The rows are grouped in 4 different ways at once. Each group adds its own fixed numbers to the row, and there is some noise. The rows also spread widely along 15 directions, which tell nothing about the answers.
Some rows, each with its group in each grouping after it:
[ 14   9  -2   5  23  12 -27 -15   3  -9   2  10  17 -11  -3   0   5 -24
 -18   5 -10 -16  11   1   1  12 -37 -18   2  -9  -7  -5]
(2) Zifez Z137 Z2
[ -7   9 -17  12   6 -12   6  10   4   0   3  -4  16  16 -21 -10   7  -2
 -13   1 -19 -18  10 -14  23  -5 -11  -2  -8 -12  -7  -2]
(3) Fuz Z463 Z647
[ 13  19  12  -4   6   2 -16 -16 -16   5  -8  -6  -2  -4  17   5   8  -2
   6  14   8  22  -6 -10  -3   6 -11   1   4  11 -24  18]
(1) Fuz Z680 Z820
[ -5   5  16  -4  19  11 -21 -34 -34  49  -9  10  21  -8   9   1  16  21
   8  -9  15   8 -34 -13  -6  15 -14  12  -1  17  39  32]
(1) bute Z463 Z971
[ 14  21   7  -2  -2  -4 -35 -11  -4  -1   7 -18  25  -9  -8  -2  22  -5
  -2  24 -16 -10  -1  -8  31   8 -48   0   7 -10 -25  32]
(0) zupud Z680 Z820
[-22  10 -16  -4  18  17   6  -6  10  18  17  16  19 -19  16  -4 -22 -14
 -21  -4  12  -8   7  18 -12   6   4   3 -11 -12  13 -18]
(3) Noro Z137 Z647
[  8  -3   9   4   2  16 -16  25 -18 -19  28 -27  17  20   1 -16  -1  20
 -11 -20   1  -1   3 -23  25  -7  -1  14   7  20  -2  -6]
(2) bute Z463 Z460
[ 22   2   6  23  -2  16 -13  12  -9  -2   2   6  -9   6 -19 -23  27   7
   5  -3  -3  -1 -14 -37   6  38  22  -2  -8  10  -1   9]
(0) zupud Z463 Z460
[  3  -1   4  30 -18  17  18   9   7  23 -20  10 -25  -2  -5  -7  35   9
  -2 -13  11 -45 -26 -18   2  44  12 -27  -9 -25  13   7]
(3) Noro Z463 Z749
[ 17  19  34 -12  36  24 -40  -9  15 -18   3 -17  23  -7  -1   9 -20  43
  26  -8   2   5 -10 -35  -5  -2  -5  -4   7  20   1  24]
(2) Zifez Z137 Z749
[ 22   6   9  -1  -9   7 -47  -1  -3 -27 -15 -23 -10   9   4  13  29  12
  20  15   1   1 -16 -26  -6  -9   5  12  14  21   0  18]
(2) Fuz Z463 Z2
[ -9  15 -12 -28  38  10 -43 -24   0 -39 -16 -12  38  11   1  13 -27  27
  21  -3 -14   3 -20 -36   5 -50 -48  36  29  15  28  24]
(2) Fuz Z463 Z971
[-22  -5 -60  12 -22 -20  12  17  18 -14   8 -10  16  37 -20 -20  -6  -7
 -14  24 -29  -7   4 -14  21 -14 -20  35 -23  -9   3   0]
(1) Noro Z463 Z820
[ -5   5 -14   5   3  -9  -8  10  14   0   7  -3 -16  10  -2   2  15  23
  -5  -4 -14 -29   8 -26   1  -1   3  -6  12   0  10  -8]
(3) bute Z463 Z749
[ 25  -4   2   2  11  -1 -36 -18  27  27 -13  -9  14  -8   1  15   1   8
   6  25   6  17 -12  11 -30  -7   7   8 -36  19  -2  22]
(3) Fuz Z463 Z820
[  0   4  34  18   1  11  24  37   7  19  30 -12   4 -24 -11 -12  22   5
 -19 -40   6 -66  20  -2  16  24  19 -46  15 -14   7 -18]
(1) Zifez Z137 Z971
[  0  -2  -6   4  15   1 -33  -7 -15  -4   2   4  13  19 -14   0   9  30
   5   5 -11   0  -3 -20   8  15   8   2  -8   6  22   4]
(0) bute Z463 Z2
[ 13  11   4  11  -9  -1   5   7 -17 -23  -8  -6  -7  16 -10 -18  25   0
  12  -3 -12  -4 -15 -39  20  15 -13  -1   0  -1 -15  18]
(1) Fuz Z463 Z647
[-20   1 -17  17 -24  14  -2  16  28  20  34  -5  25  -8  -6  -8   2  26
 -10   9   9 -27  -9   5  11  39  33  -1 -33 -27  28   5]
(3) zupud Z137 Z2
[-13   7   0   5  20  10 -36 -20   8  57 -13  -5  28 -11  -4  11   9  -2
   3  27  15  10 -12   8  -6 -10   7  20  -3  12   2  17]
(0) bute Z680 Z647
[  6  21 -40   4  -4  33 -18 -37  26 -35 -13  45 -40 -12  29  -6   1  -4
   6  23  -6  -4 -30 -43  -5  44 -26 -12  15 -28 -13   9]
(0) zupud Z463 Z460
[ 12 -11   3  14  -6 -13 -24 -15 -33  16 -16 -10  10  29 -10   9  27   9
  -4  12  -5   1 -11  -3   1  14  -7   7 -23   5  16  20]
(2) Zifez Z137 Z2
[-52  28 -26  33 -28   8 -13  -1  -3  60  -2   4  22   9 -43 -10  56  17
  -4  34   1 -47 -23 -34  54  53  18   5   5 -38  37  30]
(2) Zifez Z463 Z2
[  3   6 -35  10  35  15 -39   6  -9 -23   2  17  -3  18 -29  -2   4  -3
  -5  11  -7  -2  18 -38  10  11  -3   2  21  21  -5 -24]
(1) Fuz Z137 Z820
[-11 -16 -19  42  33  13   2  -6 -18  52 -11  24  28  40 -32  -6 -14  13
 -34  -5   8   3   0  -3  28  33   4 -23 -35  -8  -2 -11]
(3) Zifez Z463 Z460
[  2  36  -5   9  15 -28 -27  -2  16  20  -5 -10 -12   4 -22  -1  29  -5
   8  33 -22  25  19 -49  -3 -16  13  18  25  36 -39  15]
(0) bute Z137 Z460
[-39  35 -23 -13  19   7 -13  -5  22 -29 -12  -4  55   0  -2  16 -18 -13
   4  28 -16 -19   7  22   1 -27 -17   7   0 -41  17   1]
(1) bute Z463 Z2
[ -3   2  -6 -16  47   6  -2   8 -10 -24   7   8  17   6  12   3 -43   5
 -14 -30  -4   2  28  11 -26 -23   8   2  -1  14  22 -37]
(3) Noro Z463 Z820
[  6  -5  -3  -3  16  10  -3 -13 -22  12  12  10  14  -3   7 -26  -5  -7
  -6 -12  -2  22 -11 -12  -7  10  -8  23 -18  16  13   1]
(0) bute Z463 Z647
[ 46   9  25 -10  10  57 -54   8  -7 -33   3 -15  -3 -46  12  -8  26 -34
  10 -10  26 -10 -16 -14 -11  -4 -19  14  34  24 -15  -5]
(0) Fuz Z680 Z820
[ -5   7   2  -7  14 -30   8  19 -30  -5  10 -19  18  20  -1   4   3  -5
 -23 -12 -20 -10  37  19  -4 -24   2   2  -3   2   5 -22]
(3) bute Z463 Z820
[-22  11   0  33  11  23  10  15 -32  36 -20  -1  33  11 -24 -22   9 -28
 -14 -10  15   2 -14 -13  22   8  -2  24   7  -7   6   5]
(2) zupud Z680 Z2
[-18  26  -2   1  -4 -27 -10   6 -35  17 -14 -22   1  34  -4  14  18  21
   5  21  -4  23   7 -18   2  -5  34  25   7  16  -1  15]
(3) zupud Z463 Z820
[-27  19 -21   7  16  -1  24 -13 -23  12  -4  20  -5  21  -3 -28 -14  13
  -6 -15 -14  12  -8 -56  24  15 -12  15  16  -4   3   6]
(0) Zifez Z463 Z647
[  7  12  -8  14  20 -16  -3 -13 -19  -7  -3  10 -10  16  -3  -1   0 -14
 -18  18 -17  21  24 -16  13  22 -10 -22   5   2 -46  -7]
(0) zupud Z137 Z971
[-14  -6 -14   9  20  26  -1   9  35  23   3   7  11 -32  -4  -9  -7 -15
 -13 -11  13 -23  -1   4 -17 -10  26   4   3   2  22 -22]
(0) Fuz Z463 Z971
[-28  11 -17  12   1 -20   8  -1  20  35   3 -11  14  17   1   5 -18  11
 -21  22  -7   1  19   7  18  -7   2  -1  -7  -9 -20   4]
(2) Noro Z680 Z820
[ 18   0  -6  20  24   5 -20 -21  -6   8 -52  16 -10  14 -13  13  12 -18
   9  21  -1  13 -18 -12 -26  10  -5  -3 -16   5  -9   8]
(2) Fuz Z680 Z749
[ 28 -14  -4 -10 -13   8 -71 -12   0 -17  28 -39  28  15  19  16  -3  16
  -5  39   9  27  -8  18  13  -7 -22  22 -27  23 -29  21]
(3) zupud Z137 Z647

New rows, each followed by its group in each grouping:
[ -2  -7   7  19  -1  10  44   1   6  14   2  16   7 -14   8 -13  -8  -3
 -19 -23   3 -30  -8  16  -5  36  14 -33 -36 -34  17  -7]
(2) Fuz Z463 Z971
[ 21   7  35   2 -25   6 -26   0 -21  15  32 -28  -2 -16   5 -11  43  22
   1  -2  13  -8 -16 -30  34  32  -4  -1  12  20 -13  32]
(0) Noro Z137 Z971
[ 35   1  23 -10  23  15 -41 -19  10  18  12   6  -7 -35  12   1  22  23
  10 -21   4 -14 -17 -26 -30  11 -22  -3   7  29  24  17]
(3) bute Z137 Z749
[  6  20  25  15   5  44  -8  23  -3 -23 -18 -17   5  -8   4  -7   2  -8
  16 -11  26   7 -15 -23   0   8  29   9  24   1 -17   0]
(0) zupud Z137 Z2
[-20  17 -16   6  -6 -10  44 -11 -30  41  16  18  -7   0  24 -23 -11  -5
 -30  -6   7  29   4  -4  -2  35  19   7 -24  -7  -2  -6]
(3) Fuz Z463 Z820
[  1  14  -6   4   2   5  13  -9  -6   1 -10   6   5   0  16   1 -12   1
  -2   0   3   5 -11   3 -20  18   0   6 -18 -16   7   9]
(3) zupud Z137 Z820
[-13  19   2   5   4 -27 -15  11  -5  -2  -4 -15 -10  23 -17  16  29  10
  -9  14 -25 -36  31 -14  17  -6  13 -25  24  -6 -10  -7]
(2) Zifez Z463 Z647
[ 19  17   8  10   4  40 -15 -13 -23  16  14  19  16 -22 -14 -33  21  15
   9 -15  14  -2 -42 -47  23  63 -16   6 -14  -2  22  31]
(3) Fuz Z463 Z820
[ -6   9   8   3  -5   7   1  -7 -17 -11 -11 -13  14  17  27  12 -17   7
  -3   8   9  17  -8  12  -3   7   6   3 -12 -13  -7  10]
(2) zupud Z137 Z2
[  9  -2  11   5  -7   3   7  17 -21  -1   0 -12   5   1   2  -3  19  -4
  -9 -20   0 -24  -4   5 -10   9  -2   3 -10  -7  19  -2]
(3) zupud Z137 Z749
[  3   3  -1  17   6   4 -10  -4  23  32  11   6  -3  -2   2  -5   2   8
 -15  12   5   3   5  -5  -1  18  22 -14 -15  11 -13   2]
(2) Noro Z463 Z460
[-16  15  15  -6  11  -1  -1   1 -26  18  18  -7  18  -3  13 -12  -5   0
 -14  -7   8  24  13   2   4   6  22  10   0  13   0  -6]
(0) Noro Z463 Z2
[ 13  -5 -22  12  17  17 -13   1 -17 -14   4  18  -2   1 -11 -18   9 -27
 -16  -8   0  -2  -3 -17  -1  13 -17   8  -1  13   2 -19]
(3) Noro Z463 Z971
[ -5  29  15   8   2   6   4  -8  -3   6  -5  -5  14  -2   2 -14  -5  11
  16   7   1  30 -17 -34   6  22  11  14  -2  -1 -12  31]
(0) zupud Z137 Z2
[-23  20 -13   1  11  -2   1 -27  22  34 -26   5   3   3  15  10 -15  23
   4  14   3   4 -15 -18  -4  -4  -1   7   4  -7   6  24]
(2) Fuz Z463 Z820
[  6  -9   5  21 -27 -13   6   1  10  21 -14 -11   0   2 -20  -2  46  21
   5  -6 -14 -59 -27 -19  15  15  -9 -12 -12 -21  33  32]
(2) Fuz Z463 Z971
[-10  20   3  13  22   2  -1 -29  -8  29 -42  17 -16  17  18  24  -3   4
  -3  25  13  17   0   2  -3  23   9 -32   5  -7 -31   7]
(1) Noro Z463 Z820
[-21  14 -44   6  21   1  27 -22 -27  -1  -2  25  22  31   9 -27 -51 -20
 -20  15  -5  68  -1 -12   8  16 -18  29 -35  -2 -24  -4]
(1) Fuz Z463 Z820
[  6 -10   2  11  -7  15   0  -1 -11   1   2 -17  19  11  29  -1 -18 -18
 -20   7  17  22  -4  31  -3  -3  -3   7 -26  -5 -22  -7]
(2) bute Z680 Z2
[ 29   0   6   4 -17  29 -27  19  15 -24  19 -11 -21 -27  10  -9  40 -25
 -10  -8   8 -46  -1  -4   2   9 -10 -15  17   1 -13 -15]
(3) Noro Z463 Z647
[ -9   3   0   1   4  11 -27   9  -2  25  17 -21  26   3   9  12   7   4
 -26   6  17 -10  10  22   9 -15  10   4  -2   5  -3 -11]
(3) bute Z463 Z460
[ 24   3  31   2  41 -30  10 -27 -35  22 -20   6  40  21 -15  -3  -7  20
   9 -23 -27  20  -8  -9 -10   3 -37  -5 -41   7  14  35]
(3) bute Z137 Z647
[ 10  22   0  21  54   1 -22   4  25  11 -17   7  11   7 -46  -9  -6  21
  21   1 -19  12  11 -64   3  -1   9   1  18  28 -16  12]
(0) bute Z137 Z820
[ 10  22   9  -8  -8 -29  -5 -24 -19  15   4   3  -3  -6  13 -11  34  -7
   1   6 -23   8  -4 -18  -7  10 -34   3   0   5   2  30]
(1) bute Z463 Z2
[  7   0  37  27  16  34   6  44  -5  20  -1 -12  20 -19 -28 -20  25 -15
 -11 -35  13 -44   3   2  11  21  26 -22   4  -6   6 -15]
(0) zupud Z463 Z749
[ -8  39  23  -8  10   0   4  -5   5   0  14   4   1 -20  14  -4   0  15
   2   2 -10  -7   9 -13  -2  34  13 -26   2 -16  -4  12]
(2) zupud Z463 Z749
[-20  -4 -16  18   6 -12  -4  13  -9  38  10 -14  16  18 -10  -4   7 -11
 -30   7   5   6  21   5  18 -10   6  10   2  16 -12 -13]
(1) Fuz Z137 Z2
[ 26  -2  26   2  19  33 -45  22   7 -26  -7 -22  15 -14 -23   0  24   0
  20 -14   6 -34  -6 -17  -3 -15   4   5  19  22  12   1]
(0) Noro Z137 Z647
[ 14  12 -10 -10 -41   9 -54  -2   2  18  36 -26  11 -31   5  -7  53 -12
  -7  35  13  -9 -17   1   6  13  -6  37 -12  13   8  23]
(3) Fuz Z463 Z820
[-26  27  14   3  30  -6  25  -5 -22  23 -11  -4   3   6  11  -6 -22   4
  -8 -19   4  23  11 -31  21 -17  -6   3  42  11 -30   3]
(0) Noro Z680 Z971
[  3   6 -21  14   3   5 -21 -13   1 -12   2   5  15  12 -17  -1   8   7
   5  26 -12  -3 -13 -20   9  27  -5   5 -22 -10   7  14]
(2) bute Z137 Z971
[  8   4   7  13  30   5  -6  13  -7  29   2  -5  25  -3 -23 -20  -1 -26
  -9 -13   0  16   6 -12 -21 -20  10  27  -9  33   8  -6]
(2) Zifez Z680 Z460
[ 12  -4  -3  21  26   0   4   7  31  34  -2  13 -18 -19  -8 -15  -3 -16
 -13 -11  -2  -5  18 -14 -18   1   8 -12   7  20 -19 -16]
(0) Noro Z680 Z820
[  7 -29  -1  28  12  51   2  17   2   0   0  12  -7   1  -8 -17  -9  18
  -2 -33  27 -23 -23 -20  -3  35  44 -12 -10   0  26 -25]
(0) Zifez Z463 Z971
[  8  13  31  13  15 -24   5   7 -33  13  -2  -8  16  21 -27  -7  16  12
   9  -1 -17  12   9 -17   8  19  23  -9 -23  13  -6  16]
(2) Noro Z680 Z647
[ -9  28  -2   7  -6  -4 -45  -3  18  25 -15  -6 -18  -7 -18  26  54  34
  17  23  -1 -54  -8 -39  20   8  -3 -13  46  -5  11  27]
(3) Noro Z680 Z820
[ 13  -8  -2   2  10  19 -11  10  28 -16  27   0 -21 -23  28  -6 -11  -5
 -23 -17   2 -25  17  -2  -9   1  -1 -23  22   8 -12 -28]
(2) zupud Z463 Z971
[ -3   3   9  12 -20   3  -2  -6 -19  35 -18 -12  -4   6   5   4  35  16
  -7  -2  11 -29 -22  -8  17  18  -5  -3   4 -12  15  23]
(2) Fuz Z463 Z820
[ 11   8 -14  10  36   5  26 -21  23   0  18  19  -5  -2  27 -39 -62 -24
 -27 -13  -7  61  12 -34   6  -1 -40   1  -1  26 -68  -7]
(2) Noro Z463 Z971
[ -5   2   7   9  -5   1   5   4 -10  14  -4  -4  11  -4  -7  -3  21   4
  -4  -9   1 -21  -6  -2   2  17  15  -3  -9 -14  23   4]
(0) Fuz Z137 Z2
[-13  22 -10  -3 -12   0 -28   7 -18  -3   9 -17  16   5  -3   5  29  -9
 -13  26  -4 -14   4   3  19   9  -6   8   3 -14  -3   4]
(3) zupud Z463 Z749
[-18   9  11  10   2  -8  52  -1  -6  41 -28   2  -1  -3  17 -13  -7 -23
 -14 -14   5  11  -5  12 -22   0  17   6 -19 -10  -3   0]
(0) Noro Z463 Z749
[-11  10  -1  -4 -22  17 -16 -33  -5   9 -10   2 -28  -1  47  18  11  34
  -2  10  16 -21 -28 -16  20  29 -19 -16  30 -26  -8  24]
(0) zupud Z137 Z647
[ 12 -11   3  12  27  64  -2  -9   4  -8   2  22   7  -4  29 -17 -38   2
  -4 -21  34  15 -27  -4  -1  30  -3 -15 -14  -2 -13 -11]
(1) bute Z463 Z647
[-10  11   3   9 -10  20  11   4  10  29  33  -7  12 -14  24 -26 -12   8
 -23 -12  17   0 -10 -10  31  23 -10  -4   0 -10 -24  10]
(3) zupud Z463 Z647
[  6   5  -2   6  23  43  -8 -10 -11  -3 -16  23   1  -8  10  -6  -5  -2
   6 -13  18  -4 -23 -11 -17  27   0  -2   0  -2  20  -4]
(1) bute Z463 Z820
[  4   5   2  -5   2  33   9   2  -2   0  15  -4   5 -30  31 -30  -7 -38
 -23 -24  16   0  -8  -3   9  -7 -28  15  17   0 -19 -12]
(0) Fuz Z463 Z647
[ -1  24   4 -16  24  -2  -5 -19 -26  -3  19  14  -5 -18  26 -11  -6 -14
 -19 -12 -10  12  14 -17  -5   9 -24  -2  29  13  -5  -6]
(2) zupud Z463 Z971
[ -1   8 -18  23  20   3   1  25  21   0  11  11 -12  12 -22 -20  -6  -4
  -4   0  -7  12  18 -39  -2   1  28   1   5  27 -24 -20]
(1) Noro Z680 Z460
[ -7   3  18   7   4 -12  -5  12   8  32  36 -27  25   6   3 -13  -5  34
 -17 -12  -5   0  16 -14  30  -3   3  -4   1  15  -8  10]
(2) bute Z463 Z2
[  0 -27 -24  14  -6  16  -9   0  20  30  15   4  -4  -3  11   2   0   9
 -24  -5  19 -24  -8  13  -7  12  12  -2 -21  -1  16 -16]
(3) Fuz Z137 Z647
[  7  -7  11   3   0  18  -6  12 -33 -47 -19 -20  -7  31  16  19  -2  13
   6 -13  16  -8  -8  -5   5  -7   3  -7  16   4  -6 -10]
(1) Noro Z137 Z971
[ 31   4  22  -5 -20  -2 -27  -8 -29   7  30 -14  -7  -9   9 -14  45   2
  -9  -5  -3 -11  -7 -16  14  27 -22  -6  -5  11  -5  18]
(3) Zifez Z463 Z647
[-34  10   4   8   8   9  -8 -15  -2  36 -20  -2  43  14  -7  19 -10  33
   7  16  10  -7 -18  15  -5  16  38   0 -33 -26  45  19]
(2) Zifez Z463 Z2
[-35   9  15   8  15  18  10  -1  -6  33 -10   5  32  -1  -3  10 -13  40
   7 -17  19 -22 -18   1   3  17  37  -7  -8 -25  52  10]
(2) Fuz Z680 Z2
[-11  18  20  17  19  14 -22  12 -32  30  13  -9  41  18 -32 -12   8  33
   7   0  10  16 -10 -35  37  24  18   7   0  19   2  25]
(1) zupud Z680 Z460
[  9   2  20 -11  25  15 -47  13   6 -16   4 -26  18  -5  -4  10  13  20
   7 -13  -4 -35   8 -10  10 -32  -8  -3  34  16   7  -4]
(0) bute Z463 Z647
[ -3   2  -9  12  13  15  -8  -5 -22   9  -7  16 -15  13  13   8  -2  -7
 -17   9  19  14   3   4  -6  29  18 -13 -10  -1 -18 -21]
(3) Noro Z680 Z749
[-24  -1 -14  -4 -17   6  14   9 -27  10  -7 -14   4  15  22  14  -4  19
  -7  -9  23  -9 -12  13 -15  -5  35  28 -10  -9  42  -8]
(3) Fuz Z137 Z820
[-23  10  -9  -4   4  -1 -13   7   5  14  15  -8  -5  -3   9   4   5   5
 -12   9   5 -13  19  -4   6  -5  25   3  21   8  -2 -17]
(0) Noro Z137 Z647
[ 42 -21  -2  15  18  10 -65  18  14 -35  11 -17   7  27 -31   3  10  34
  12   8 -14  -8   2 -30  11   1   5  -7 -11  31 -11   1]
(3) zupud Z463 Z647
[ 14  11 -11  -3  -8 -43 -10  12   2 -30  13 -24 -15  28  -2  -2  13  -4
  -5  19 -34  14  30 -20   5 -24  -4   7   0  23 -40  -3]
(3) Noro Z463 Z647
[  9  -5  17   8 -19 -32  17   8  -8  17   4  -3 -21  -8  -5  -1  49   6
  -6 -20 -22 -58   4  -6  -1   9 -12 -28   9  -7  24  10]
(1) Noro Z680 Z971
[ 26  17  15   1   5  36 -10   7  18 -24  28   0  31 -29  -8 -39  -5   5
  20 -18  -3  -2 -31 -37   7  29 -19  14 -21  -2   8  29]
(3) zupud Z463 Z647
[ 19  16  11 -10   1  -3 -16   4  -5 -26  22 -13   5  -3  19   1  -3   5
  -7  -2  -8   4   9  -4  -1  -5 -14  -5   1   3 -19   4]
(3) zupud Z680 Z460
[-18  11   7 -13  -8  13   4  -3 -36  -2   6 -13   3   9  31  -2  -9  16
   1   0  19  26 -11  -3   2   8  37  20  -4   3   2   0]
(0) Fuz Z463 Z647
[ 27   2  -6   6 -13 -14 -10  14 -15 -23   2 -16 -20  11   1 -11  23 -21
  -5   4 -17   2   9 -21 -13  -1 -10  21   6  22 -12   0]
(2) zupud Z137 Z820
[ -7  40  21 -13  16  -8 -12   6 -21  12  39 -22  32 -13   8 -13   0 -11
 -20   9  -6  18  36   0  21   3  -1   5  11  12 -29  -1]
(2) bute Z463 Z820
[-36   1  -3 -12  30  28 -19  -9  12  52  15  -9   3  -9  46  13 -42  41
 -26 -17  42   9   8  -2  12 -23  21   6  44  25  -3 -19]
(0) Fuz Z463 Z820
[ -2   6   6  20  31  17 -19  -9  -2  23 -11  17  21  10 -17  12   5  12
 -14   8   7 -17   4   6  20  29   4 -46 -12 -14  -8  -2]
(1) Fuz Z463 Z460
[ 18  -1  25  13  19   5 -12   3   1  29 -10 -10 -10   3   7   7   2  23
   0 -15  14   9  -4 -17 -16   5  12  -8   3  26 -12   8]
(3) zupud Z137 Z749
[  2  10 -12  10   3  25  13  15   9 -51 -12  11  -7   9  -6 -24  -6   0
  20 -21  -8  -6 -22 -47  -4   6  -3  12   8  -4  12   1]
(1) Noro Z463 Z2
[ -4  14  52 -30 -18   4 -32 -15 -41  29  40 -36  41 -28  40  14  25  28
 -13  -5  22 -14  -3  36  19  16  -5  -3  -1  -8  23  25]
(0) bute Z137 Z2
[ 32 -10   9   9   6  12 -23  13  25  -9  -3 -18   8  -5  -8  -5  11   5
   8 -16  -5 -25 -13 -19  -9 -20 -24   9   3  16   3  13]
(3) zupud Z137 Z647
[ -5   7 -28   8  12   5 -28 -10   2  15  21  22  -9   1  -9  -9   7   2
 -12  23  -2  16   9 -25   0  31  23   6  -7  20  -3 -10]
(0) Noro Z137 Z460
[ -4 -31  -4  -6  -5 -13 -16  15 -41   5   1 -29   4  25   1   9  10  11
  -7 -16   4  -6   1   9 -21 -36  26  39  -2  31  44 -19]
(0) Zifez Z680 Z971
[ 17   5  23  18 -13  -1  24  -5  -5  19 -12   3 -21  -8  13 -14  31  -8
  -6 -11  -3 -19 -10  -7   3  31  -4 -30  -7 -19 -20  12]
(0) bute Z463 Z647
[-10  13 -33   8  24  14  -6 -23 -16  11   2  42   8   3   0  -7 -14  -7
 -17  15  -2  14   0   1  -9  50   5  -6 -27 -17  12 -11]
(3) zupud Z463 Z820
[ 14   4   6  -5  21  -2 -30  -2  -2  23  27  -8  13 -11   1 -11   2  -6
 -10   5   4  33  13  -6 -13  -6  17  16 -15  43 -14  -4]
(3) Fuz Z463 Z647
[  5  29   0  -5 -13 -28  34 -26 -37  -5  17  14  -5  -6  25  -5   4 -23
 -19  21 -11  34  11  13 -10  50   5 -19 -44 -25 -26   4]
(3) Fuz Z137 Z971
[ 34   0  21   9  -3 -29 -43 -16  -4  33 -23 -25  -4   4  -1  24  42 -13
   2  29   0  19   4  11 -35 -16   4   5 -16  33 -18  21]
(3) Zifez Z137 Z2
[ 50 -22  30  37   1  21   9  -8 -17  54 -11  13 -17  -8   1 -37  21  -1
  -5 -28  17  18 -34 -25 -13  55  -1  -6 -31  27  -5  25]
(2) zupud Z463 Z820
[  0   0  28 -39   4  18 -57  -7  -2  18  31 -37  25 -26  46  20   0  39
  -6 -16  23 -15 -11  15  -7 -32 -20  22  25  26  31  16]
(3) zupud Z463 Z749
[-17 -10  -9 -11  12  20 -13  16 -17 -15  33   2  46 -11   2  -2   1  -7
 -27 -25  -2 -55  14  37   2   2 -18  -4  -6 -24  60 -29]
(1) bute Z137 Z2
[ 21 -16  20   6  19  24 -23   7 -29 -16 -15 -15  27  16   0   9  -6  -4
   4  -4  14  10 -11  22 -21  -2  10   9 -33  10   9  -7]
(2) bute Z680 Z749
[ -8   1  -3   6  -1 -16  14  -5  -3  45  -7 -11  -5  -3  25   9   2 -21
 -32   2   9  -2  18  26 -16 -13   3   1   0   5 -11 -10]
(2) Fuz Z137 Z820
[-23  13 -13  -8 -14   2  20  -6 -14  14  25   3   5 -11  37  -7 -20  -5
 -23   8   9   8   8  24  -3  24  16   6 -13 -23   0 -10]
(0) zupud Z680 Z820
[ -8   1  13  10  24  -7   3  -2 -25  50 -11  -7  26  15  -7  -6  -3   2
 -18 -13   5  10   5   2   6  -5  -2  10  -6  20   6   7]
(2) Noro Z463 Z820
[ 11  -3  -5  22  -5  14  -3   4   0  12   9 -10  14   7   3 -16   0 -22
 -27   2  12  12   1   4  15  11 -13  -1 -19  -3 -33  -5]
(3) Zifez Z463 Z2
